All groups share one centre, and each spreads out both ways along 13 directions, with some noise.
(in the rows, 128 means zero)
Known rows, each followed by its group:
[118 128 145 127  93  95  64 140 124 153 126 156 162 127  75 132 108]  z264
[198 142 128 161 130  65 140 130 149 138 106  91 158 121 108 171 169]  z123
[ 91  87 100 103 154 175 119 135 133 174 139 117 100  90 123 167 149]  z804
[115 108  83 142 115 188 174 127 118 124 167 101 107 129 116 162 108]  z804
[134 135 153 115 123 141 134 120 179 174 156 136 117 121 134 176 117]  z804
[157 107 132 105 139 165 142 151 163  94 114 168 126 118  96 163 119]  z57
[131 139 101 170 169 169 188 103 140 125 113 151 136 140 115 129 118]  z264
[108  99  88  77 109 123  85 144 110 125  76  59 139 146 123 140  95]  z264
[ 63 150 121 140  89 111 104 133 124 176 124 157 111 167 142  98 146]  z804
[165 118  94  82 157 136 135 149 175 159  83 138 146  66  91 178 121]  z57
[143 161  88 157 128 123 160 144 144 151 182 142 114  56 129 106 145]  z57
[108  76 127 134 174 159 113 137 197 142 173 109 165 134 140 181 101]  z804
[119 164 118 133 117  97  81  95  86 143 108  72 114 134  91  92 143]  z57
[ 83 126 102 144 139 151 117 112  73 150  97 112 117 154 164 157 116]  z123
[161 118 122  89 107 118 174 109 126 100 157 187  55 127 166 189 165]  z264
[ 94 129  93 145 179 174 127 121 150 101 197 119 154 133 112 134 108]  z804
[154 120  90 138 135 120 134 127 179 152 106 137 186 122 101 161  72]  z57
[120  74 162 116 143 163 170 157 107 135  95 132 126 102 126 150 143]  z804
[165 157 127 139 110 105  84 134 107 114 135 107 132  79  89 122 115]  z57
[142 166  90 132 136 111 131 138  92  79 129  87 148 152 127 171 146]  z123
[181 145 150 101 131 176 115 118 128  91 167 140  95 106 109 159 141]  z123
[142 161  95 142  84  83  74 112  98 104 117 115 114 170  85 173 123]  z123
[191 104 221 159 113 125 116 134 140 139 159 118 115  74 141 123 147]  z57
[ 74 141 170 161 135 154 109 148 108 128 155 106 130 164 148 101 146]  z804
[145 129 105 190 118 101 162 114  70 120 111 127 137 123 115 192  93]  z264
[136 102 130  78 106 123 141 181 154 151 138  79 126  61 143 110 104]  z123
[125  59 121  85 166 152  91 113 157 124 103 133 192 156 167 103 105]  z57
[126 162 144 114 126 113 158 127  91 142  59 109 110 136 105 184 140]  z123
[113 135 165 209 144 159 138 156 110 112 156 150 144 118 110 122 117]  z57
[101 163 121 139 101 137 127 214 139 123 168 142 136  99 127 151 114]  z57
[153 188 178  96  94 109 136 116 136 161  68 136 127 147 135 181  92]  z57
[130 122 118 166  99 117 110 133  86 133  86  95  74 123 111 180 126]  z264
[ 86 122  39  94 125 140 129 166 167 130 170 167 131  96  93  93 103]  z123
[101 105 157 140  93 186 140 190 109 123 163 124 122 122 159 133 119]  z804
[139 159 157 121 136 167 100 167 182 110 152 140 151 108 121  68 118]  z264
[137 124 129 181  99 122 143 156 156 144 151 156 118 109 110 164 109]  z57
[165 100  70 122 102 108 106 110 145  53 139 169 112 148  87 116 106]  z57
[113 157 123  79 133 182  98 143 187 179 154 126 130  94 113  93 127]  z264
[123  88 151 134 157 153 143 138 154 142 114 149 143 136 164 123 150]  z123
[149 132 147 137 110  87  61 141 135 108  65 191 129 133  95 131 116]  z804
[168  42 156 150 134 158 109 156 155 124 123 124 133  66 105 142  99]  z123
[169  69 124 178 140 139  91  68 131 158 141  84 111 142 161 136 164]  z123
[140 201  68 146 124 128 147 100  80 101 124 151  59 105 109 152 114]  z264
[187 112 171 109 118  85 126 102 152 135 151 152 136 107  91 118 169]  z264
[120 133 139 107 150 196 142 129 157 106 104 155 103 154 121 117 124]  z264
[126 141 120 144 106 148 154 145  91  80 138 101  92 155 166 170  95]  z264
[166 190 168  82 129 112 122 145 124 107 121 109 137 103 151 104 127]  z57
[162 138 158 160 155  86  53  98 201 145  90 129 137 164 141 137 133]  z804
[108 175 103 119 145  79 101 141  96 132 113 117 140 141 108 148 213]  z123
[126 142 112 157 117 137 133 155 156 138 158 108 192 126 129 118  71]  z264
[189 179 126 110  75 135 160 121 119 139 104 153  70  96 147 116 134]  z804
[104 113  98 169 143 180 141 133 134 119 190 138 126 126  90 130 126]  z123
[171 136 103 158 110  91 109 107 127  87 121 142  85 124  73 114 148]  z264
[118  82 104 112 115 119 143 177 175 163 143  95 170 111 195 132 113]  z123
[170 106 108  91 100 109 142 146 160 105 122  86 115 115  71 167 131]  z123
[157 189  97 209 120 144  78 131 101 135 132 118 102  85 144 133 103]  z804
[101 104 147 196 149  86  75 131 141 122  93 134 164 176 104 101 135]  z804
[154 102  78 186 100 113  62 138 111 143  89 106  91  98 110 116 157]  z804
[142 172 140 100  95  76 102 104 142 148 144 169 145 139  86  92 133]  z264
[144 125 120 109 178 163 102 119 188 125 158 119 128 116 156 145 128]  z804
[127 115 160 159 154 162 140 145  93  60 159 132 135 129 119 103 151]  z264
[126 139 114 195 135  81  96 119 129 183 150  95 148 126 143 119 192]  z123
[134 131 163 128 124 155 147 126 133  97 143 117 107 160 136 113 150]  z57
[146 184 147 119 118 122 126 156 131 138 111 104 128  97 106 139 131]  z57

New rows, each followed by its group:
[ 96 134 147 156  71 113 102 127 134 165  96 177 112 149 114 129  55]  z123
[175 111 162 126 148 167 149 157 144  77 109 173 134 115 135 121 132]  z804
[172 152 132 118 166 120  92 106 124 127 105 148 144  64  81  92 134]  z57
[131 148  73 134 145 130 150 146 150 156 118 139 132  76 146 135 103]  z264
[153  83  93  96 103 145 139 159  85  84  97  92  98 114 127 113 152]  z804
[113 138  79 130 104 157 143 131 123 130 130  76  77 135 154 165 107]  z264
[120 176  98  74 111 127 154  80 115 125 127 126  92 164 105 144 120]  z804
[157  66 183 123  98 160 142 132 167 128 115 184  80 148 110 205 121]  z57
[173  71 142 124 131 171 143  97 101 103 147 104 102 104 170 164  98]  z57
[120 117 184 169 113 169 122 102 102 166 142 119 113 126 128 174  97]  z57
[104 132 129 108  74 128 149 134  88 134 160 148  97 112  39 145 126]  z804
[116  78 156 122 144  86 105 172 103 102  87 165 176 121 156 129 140]  z264
[124  73 123 128 143 159 162 134 166 171 139 115 141  90 197 106  88]  z123
[ 80 102 131  86 140 142 158 132  38  81 143 125 133 159 183 167 139]  z264
[200 143 136 120 118 102  98 138 175 102  63 172 135 133 167 143  95]  z804
[133 166 158 121 115 109 124 153 114 164 137 167  96  73 173 153 138]  z264
[156 149  73 132 100 104 100 136 175 139 171 102  88  84 108  94 143]  z264
[112 113 118 104  91 114 138 106 134 170  95 131  97 158  96 182 114]  z804
[151 169 123 207 117 100 155  88 169 141 153 116  99 159 106  59 170]  z264
[112 129 149 119 131 178 205 141 197 162 135 164  94 155 127 157 172]  z57
[ 71 180 117 112 105 141 140 153 130 132 171 166 104 140 168 111 133]  z57
[158  67 102 194 164 160 142 111 157 174 135 144 137  79 114 177 126]  z123
[135 182 141 147 122 131 153 106 122 143 124 150  99 102  88  94 112]  z123
[137 100 109 136 131 123  86 129 130 129 102 156 142 155 139 188 133]  z123
[155 133 163  95 120 135 175 180 143  98 109 110 142 108 114 170 111]  z123
[111 148  94 145  90 142 136 143 115 185 158  99  96  99 157 120 138]  z804
[152 162  92  94 138 116 119  80 114 169  93  30 162 128 135 117 105]  z57
[102 133 117 158 166 157 112 120 131 155 164 163 118  86 123  83 171]  z123
[137 105 111  71 105 106 106 172 155 134 145 147 130  75 112 111 140]  z804
[148 163 125 186 118 124 108  71 126 136 113 195 105 144  78 139 102]  z123
[173 167 144 121 165  88 101 139 152 135  81 127 188  86 114  64 149]  z57
[122  76  71 148 166 144 155 144 172 122 101 134 187 143 110 135 118]  z57
[ 80  94  96 104 160 139 127 183 121 141  82  73 157 124 145 129 149]  z57
[151 159 177 124  82 145 134 158 144 143 124 106 110 120 171 183  70]  z264
[100 130  83 146 173 173 188 117 100  93 104 105 113 160 162 119 133]  z264
[111 144 127  77 137 142  55 135 134 131 106 106 182 143  92 107 109]  z57
[150  87 187 153 153 156  63 122 173 150  99 139  94 126 110 169 158]  z804
[ 96 183 117  93 123  80 117 139  88 138  91  91 124 144 140  97 175]  z123
[132 115 190 110 150 146 151 198 155 116 121 146 143  86 101 134 153]  z123
[196  84 174 171 163 124  98 121 140  88 110 126 143 109 118  94 164]  z123
[126  91 116 135 152 168 164 132 122 146 100  17 134 129 111 158 150]  z57
[114  92 109 171 124 159 106 166 117  84 183 129 142 106 101 138  99]  z57
[106 133  95 104 135 136 126 146 125 115 181  72 160 123 151  85 127]  z264
[124 166 100  92 102 129 139 126 128 159 124 136 103 100 122 157  81]  z123
[119  85 109  78 129 129 141 110 111  94 144 175 128 165 124 160 146]  z264
[169 171 139 164 131 140 144 158 113  84 207  57 145 102  94 146 163]  z123
[114 144  91 131 116  99  76 131 132 155 156 132 119 115 103 138 172]  z123
[178 114 122  97 140 102 136 143 143 120  88 110 132 109  84 194 178]  z123
[ 86 104  91  86 126 108  93 158  77 119 125 149 149 110 145 144 120]  z264
[145 116 158 125 102 128 108 122 117  86 102 181  19 147 112 167 178]  z264
[ 85 162 122  77 124 171 151 102 126 188 157 194  85 103  87 179 129]  z804
[127 180 146 156 151 181 137 167 123 115 163 125 168  87 103 142  92]  z57
[125 114 149 146 113 114  96 119 143 129 111 110  99 162  90  87 171]  z264
[ 77 154 112 116 163 146 120 154 121 150 123 162 165 116 158 107 113]  z57
[136  79 113  89 164 151 120 148 118 130  88  48 151  99 139 141 139]  z57
[166  78 137 124 148 160 128 119 181 142 152 124 134 110 184 128 140]  z123
[ 94 118 116 107  92 118 122 161  61 112  61  67 132 140 148 180  54]  z123
[148 134 134 202 149 160 200 118  77 132 142 109 123  92 136 189 108]  z264
